The first 7 rows are patterns. Each new row is the sum of 2 different patterns, raised or lowered, with some noise. Before adding, each is slid sideways (what falls off one end comes back at the other) and multiplied by a number that may be negative. Names go in the order of the patterns.
Known rows, each followed by the names of its patterns:
[ 20  -8   5   1  -9   4   2  -5 -11 -16  10  -5  -3   1  10   6   3  -1
   1  -3  -6  16  -1  -3   0  26  -1  -4  22  -4  -6   2  21   0   7  23
  -5 -26 -11  11   1  26   3  12  26   2 -16] -> j_619
[ -5   3   7  -3   8  20  15 -18  -2  -3   0  -4   6   0  -8  -4  -3   0
  20   3   4   0   1  -6  -7  14   1  -8 -10  -4   2   6   4   3   4   0
   1   8 -11  -3   1   4  10   2   6  -4   0] -> j_492
[-15   6 -23  -5  10   2 -26   7  -3   3  -6 -11   0  15   2   6   3 -12
 -26  24  -4 -10 -17   6  11  -6   1  12 -12   8   4   1  14   2   8   6
  -6   0  18   3 -23   7  -9 -13   4 -12   0] -> j_261
[  4  11  -3   5   6  -1  19   0 -25  -2  -6   0   4  -3  -7   7  -1  -8
   9   1  15  26  15 -20 -14 -15   2  -8   0   2  17   5   0   1   1 -16
  12  -1   2  -2   0   0 -10  -6  -4 -16  -3] -> j_338
[  3   4  -8 -14 -14  -4  -1   6   5  10   1  -4   6  -7  11  -3   0 -21
  -5   0   9  12  -8  -2  -3  -6   1  -1 -11  -4 -14  -4 -20   3   2  -6
   3   4 -21  -4  17  -9 -23  23  -3   0   8] -> j_235
[ -2   0 -10   0  -3   9 -13   6   8  19  -2  -1  17   5  15   8 -16  -3
  -6 -12  -1  -1   3   4   8   7   6   2  -4  22  -1   5  -2   3  -1   7
 -13   2  11   3   1   7   0   1   4  10  -4] -> j_219
[  3  13   7 -26   3  -2  -8  15  -1   6   2  -5  13  -8   0   0  -8   5
   0  -3  -4 -10  -1  12  -4   0   4   8  -3 -26   0  13 -17  12   0   7
  -8  -9  -1   1  -3   0   0  -6  15  -2  26] -> j_397

New rows, each followed by the names of its patterns:
[  8  -8   0 -10  -6   5  24  13  12  -3   3  -4   1  -5  -4   7  -5   5
  11  10   7   2  -4  -6   9   9   8  11  10   6   8  -2  14   3  14   2
  -9   6  14   0  20   5 -11  10  23 -17   5] -> j_338 j_235
[ -7  -2 -10   1  -4  -3   3   2   4   0 -17  -2   8  -6   3  -3   1 -11
  -7  -4   4 -12   1   3   7   5  -4  23   3  15   6 -27  -2  -6 -14   6
  -3   4   3  -1  10  -3  -2  -5   7   2   1] -> j_219 j_397
[ -9  -1  11  -8 -25 -19  14 -11  27   0  29  28   0 -27   6  -2   6   1
  -5   1   0   3  -8  -5  11  12  -8  -3  14   1  -2  18   4 -21   0  36
 -24  -2  -3  16  -5 -11  27   8   5   3  20] -> j_619 j_235
[-11 -24  -7   8  -7  -2  16  -6 -36 -16   7   0  17  -6   0  12  -6 -22
   9 -14  -8  -1 -12  -4  -8 -17 -17 -24   3 -11  -7  -8  -2   1  -9 -19
 -14   1 -10   8  -8  -7  -9  14  -3  -8  14] -> j_619 j_492
[-11  -4  20  17  11  18   9   6   6  15   0  28   2   2   5  27   6   5
   5  12  18  13  -4  -2   5   4  13  22 -12  24  14  11  12 -10  11   0
   2  21   0   3   7  -5   5   3  -8  12 -10] -> j_261 j_397
[ 8  1 17  2 16 13  7 19  9  1 10 16 10  0 22  8  7 15 20 13  7  6  8  8
 -1 14 21  9 18 10 18  4 13 11 12  0  9 11 13 25  4 23 13 14 16 -2  8] -> j_235 j_397
[  4  20  -3  16   6   4  11  11  -2  13  15   5   7   5 -22 -10  27  16
  15  18  15  -9   9   7 -17   7   3  -3  17  -9  12  14  17   7   6   8
   6   1  17  10  -3  -1   0   2  -1  22  -9] -> j_338 j_235
[-12 -16 -19 -16 -32 -24 -15 -21 -36 -22 -26 -20 -11 -45 -26 -37 -21 -42
 -24 -17 -29 -44 -23 -27 -10 -25 -29 -25 -14 -27 -25 -13 -33 -48 -14 -30
 -30 -32 -19 -16 -25 -23 -16 -28 -26 -25 -22] -> j_492 j_261
[ 19  -6  11  13  10   9  14  14  29   4   8  11  10   1   8  10   9   5
  15  15   2  17  13  14  -9  20  11  -7   2  17  11 -12   8  -3  -8  26
  29  22  12  12  -4   8   1 -10   5  16  -2] -> j_619 j_219
[-11  -7  -5 -15 -21 -15 -12 -22 -15  -7   6  -9 -18  -9 -20  -3 -20 -17
   7 -11 -11  -5  -9  -9 -11 -28 -16 -30 -12 -17 -13  13 -12 -12  -2 -24
  -4 -15 -12 -17 -22  -5  -7  -5  -9 -15 -12] -> j_235 j_397
[ 17 -14  18  22   7  -9  28  13  15  17  10   8  10  -3  -2  10  16  20
  16  21  13   6  15  16  22   9  13   7   6  10  31  21   2  12  20   6
  17  22   0  -3  -5  14  -4  27  16  12  27] -> j_619 j_235
[ -9  -6  -4  -5  10  -5  -1   0  -8   1   3 -12  -8  -8  -2  11  -4   1
  -2   1  -8 -17   1   3  -8  17   7  -9  -9 -11  -4  -6  -2  -2  -8 -10
   4  -5  26   1   9   1 -18  -5  -9   1   6] -> j_492 j_397
[  6   7   8   4   7  12   3 -16 -12  -9   6 -25   3  -3  13   1   1  -4
  14 -10  -2  -1   2  -6   3   1  -8 -11   2  -6   1  13   9   3  -4  19
  -4   5 -16 -11   1 -19  -5  -9  -6  13   9] -> j_338 j_219
[ 3 21 44 26 -9 17 20 19  8 11  4 34 45 29 27 10 -9 47 24  3  6 34 22 14
  7  9 -5 46 36 35 33 29 29 25 -2 16 38 21 -4 41  1  8 23 10 19  7 35] -> j_261 j_338
[ -7  -3   7  -3  -2   0   0  25 -14   2  -5  -4 -15  -5 -18  -4   1  -1
   0 -14  -5  -3  -3 -19 -10  -4 -24 -11   0 -10 -17 -17  -6 -18  14  13
   3   0  -2 -16  -1 -30 -29 -11  -3 -23   0] -> j_619 j_219
[ 16  20  -1  11  34  26  21  13  20  22  -2  15  12  13  11  23  33 -12
  11  18  11   7   9  28   9  10  28   7  30  13 -18  11   2   9  23  11
  -6  20  30   1  30  25  26  48  28   5  -4] -> j_261 j_338
[  3  13  18  18 -16  44  -4  19   7 -32   8  -1 -12   6 -15  16  -1  -8
  14   2   6   4  -7   7  -2  -7  11 -11  -2  13  21  -1   0  28  -5 -29
   3  32 -15  20  21   3 -30 -18   9   2  22] -> j_619 j_397
[ 15 -11   7  -6   5  11   1   8   7  13   8   5   4   1  -9  -3   1  -8
   1  -7   0  17  -5   9  12   4 -14   3   3 -16   2   4   1  -8 -11   0
 -15   7  20  11  -8  11 -16  -4  -7 -15  -2] -> j_619 j_219
[ -1   3   3 -13  -2 -25  -8 -12  -5  19  -1  11  13 -25  -2  -9  -5   0
 -10   5  -8  -4   3  -7   8   3   3   6   0 -16  -3   6  -6 -13  -5  18
  -2 -10  14 -12  -1  -9   5   9  -7  -4   0] -> j_492 j_397
[-23 -11 -29 -18 -10 -17 -15   9 -23  -4 -14   2 -17 -17   1 -10 -14  16
  -9 -32 -20   6 -37 -19 -13 -40 -17   7  -7   1  -4 -16 -11 -13 -26 -22
  -7 -22 -20 -25 -49 -27   4  15   4 -17 -14] -> j_338 j_235
[ 15  18  16   6  28  24   5  21  30 -19  13   9   9  11  17  26  11  23
  22  23  14   8   1  10  14   6  18   6  10  24  31  17  11  -1   5  15
  18  16  24  10   9  25  10   5   4  44  15] -> j_492 j_235
[ 20 -14  -4   0  10   4   2   7   6   0   6  17  -5 -10   2  20  -5  -2
   6  -4  12   3  23  -1   2  23   0 -30  -9  16  -7  23 -10  -9  12  17
  -3  28  -9  11   1 -10 -10  -3  -6 -12 -16] -> j_619 j_338
[28  6 31 55 24  9 28 26 35 17 24 42 37 21 36 14 17 15 15 28 15 27 20 28
 12 41 48 21 24 25 31 36 28 42 20 43 39 23 36 48 39 24 22 35 31 22 33] -> j_261 j_235
[-30 -11 -22 -11 -20  -8 -43 -16  -5 -14 -42  -6   1 -12 -27 -13 -22   0
 -17  -2  -6 -26 -39   9 -18 -23 -27 -19  -2 -35 -15 -12 -30  11 -12 -11
   4 -21  -6 -13 -21 -12  -5  -7 -36  -7 -16] -> j_261 j_397
[ 18   3  -1   8  28  18  15  18  13  -5  24   6  -1  -6  14  26   5   7
  20  -3  18  27  14  27  13  19  14   0  19  29   9 -17  16   3   2  17
   0  15  -4  17  -7   0  18  15 -11  24  10] -> j_492 j_261
[ -1 -16 -18 -22 -13 -21  -3 -39 -16 -11 -41 -11 -16 -20 -24 -14 -35 -33
   8   2   2 -11 -19 -24 -16 -11 -38   3   1 -36  -9   3 -20  -5 -19 -11
  -3  -5 -13 -22 -13 -13  -5  -1 -38 -13  -5] -> j_619 j_261
[24 22 19 27 14 19 26 26 37 19 23 19 18 13 31 28  7 30 48 22  4 17 12 18
 13 29 27 19 17 17 16 34 17 22 21 18 18  7 33 20 23 13 15 16 19 27 23] -> j_492 j_235
[ -1  -7 -17 -10 -16 -13   3 -17  -5 -18  -9 -16 -14   6 -14 -10  -6 -18
  -5 -24 -10  -7 -16  -5  -8 -11   3 -12 -13  -8  -6  -5  -8 -16  -8 -13
 -10 -12  -5  12  -8 -15  -3  -9 -11 -17 -13] -> j_219 j_397
[ 11   8  14  11   7  28  19  16  24  10   6  -2  17   8   9  11 -10  13
  31   2   8  21   8  17  18   7  10  18   7  12  -1 -13 -14  30  23  27
   9  24  17   3  -6  11  17  13  10  23  -2] -> j_492 j_338
[ -1 -23   6   0  -7  14  -3   4   6 -15   7  -7   2   6  -8   8  -5  -4
  -9  -9   3   7   1  15  15  -9  -6 -26  -1   6 -11   9  -8   1 -11  -9
  14   2   0  -2   1 -11   6   8  21  -5   3] -> j_492 j_397
[-22 -56 -27  -7 -26 -11 -26 -12 -36 -11 -27 -18  -6 -15 -57 -14 -23 -14
 -23 -20 -10 -19 -16  -4  -5 -23 -40  -2 -24 -27 -36 -12  -9 -30  -5  -3
 -28 -14 -23 -18 -12 -12 -10  -6 -24 -24   1] -> j_492 j_261
[ -9  20 -11 -12   2  18 -28  -8  -7 -12  -9  -8   1   3  15  -3  11  -9
  -3 -10 -20   0 -11  -4  -6  -4  -1  14  -4   3 -17 -13   2  -8   0   0
  -7  -6  -2  -2  13  -3  11  -6  -3  -3 -21] -> j_235 j_397
[ 29  -3  14  21   8 -14   3   7 -19   3   5   4  -6 -16   3 -17  13  25
  17  -9  18 -16  -6  -6 -16  -2  20 -10  11  -8  10  16   4  15  11  18
  11  12   5   0 -12   2   3 -13   2  -9   2] -> j_619 j_219
[  0   1  -6 -12  -1 -14 -10   1  -4  23   3 -19  16 -16   3 -15  14   7
  -8  -7  12  -7  -3  -1 -14   4 -27 -15 -17 -13  19  -1  11  -9 -16   1
  -1 -10  -5 -13   1 -12   1  -1 -10  -6  -8] -> j_261 j_397
[ 12  -5  11  30  12  35   1  18   3   4   8  17  11   6  11   4  26  24
  38  19  26  20 -15  10  23   5  21   4  16  16  12  27   7  16  12   7
  23   5   6   9   6  19  25  15   9  17  15] -> j_492 j_397
[-11  -2  -7  -5  -7  -3 -10 -15 -22 -27   3 -10   1 -21  -1  -4   7  -5
  -8   8  -4  -7  -3 -25 -10 -15 -16  -6 -18  -6   0   3   1  -3 -10 -15
  10 -11  -4 -12 -10  -3  -1 -22 -10  -5  -7] -> j_492 j_219
[ 13   0   4   6  -5   6  -7  -9 -11   4 -10  -8  12 -25  -6  -7  10  -7
   1   4   6 -19 -19  -1  -4   5  -1   2   7 -11  -7   9  -7   8  -2  -6
  -9  10 -12 -17 -29   4  -5 -21  -7 -13  -7] -> j_619 j_219
[ -2   2  -7   9   4  20  14  10  -2   2   8   5 -14   2  -3 -14  -4  -4
   2  18   8   9   3   2  -7  10   9   3  -8  -6  -3   6  -5   5   9   5
   0   6   6  -9  -1   8   0   6   1  -2  -4] -> j_492 j_219
[ -3 -32 -30 -34 -11 -10 -14 -15  -4 -12 -17 -32 -25 -31 -27 -17  -4 -30
 -37 -13 -13 -21 -29 -15 -25 -15 -14 -33 -25 -21 -34 -21 -26 -28 -24 -16
 -28 -21   5 -24 -11 -19 -10 -18 -26 -26 -20] -> j_261 j_219
[-21  -7  -4 -25  -5 -15 -12   7  -7  -4   1  -4  -1  -8 -18  -9 -11 -13
 -13  -3  -3  -6 -17   5 -15  -7 -16   5  -3 -13  -9  -6 -11  -7  -4 -19
 -11 -21  -8 -15  -7  10  -7 -12   6 -20 -11] -> j_219 j_397
[  9 -24  12   3   5 -11 -15 -19   2 -17   2 -17 -10  -8 -27 -17 -19 -27
  -7  -5 -11 -14  13  -8  -3  20 -12 -23 -11  -3 -14  12  -9 -23  -4   9
 -21   2  -9   9  23   5 -39 -23 -27  -8  -8] -> j_261 j_338
[ -8   0   4   3 -22 -27 -21 -18 -17 -24  -4   6 -10  -5  -3 -25 -21  17
 -16 -26  12 -10  -6  -6  -8  -7 -26 -22 -16  -3 -10   2   2   3   5 -11
 -18 -15   0 -11  -4 -28 -17  -2   2  -1  -8] -> j_338 j_235
[-13  -5 -19 -27  11  -6 -11 -13 -30 -11  -4 -20  -6   0 -28 -25   7 -12
 -12 -25  -5   2  -8   0  -5 -16  -3  -7 -14  -1  -9  -2  -5 -13  -6  -3
  -6 -27  -4 -30 -20  -3 -29  -7 -16  -5 -39] -> j_619 j_261
[-39 -12  -4   5 -24 -24 -17 -25 -22 -19 -35 -33 -23 -43 -24 -25  -3 -17
 -17 -27 -30 -16 -27  -4 -18 -22 -24 -12 -21  -6 -31  -5 -19 -24 -18 -22
 -29  -6 -18 -32 -21  -5 -47 -30 -26 -35 -21] -> j_235 j_219
[-12 -36   3  -8 -20  -6 -11   0 -32  -9 -16 -34  -2   8  -5 -21 -20 -29
  -2 -21 -27  -8   7 -27 -26 -14   0 -18  -2 -10   0 -10  -8 -19  -6 -10
 -10 -16 -19   1 -11  10  -5   6 -15 -32  -7] -> j_619 j_397
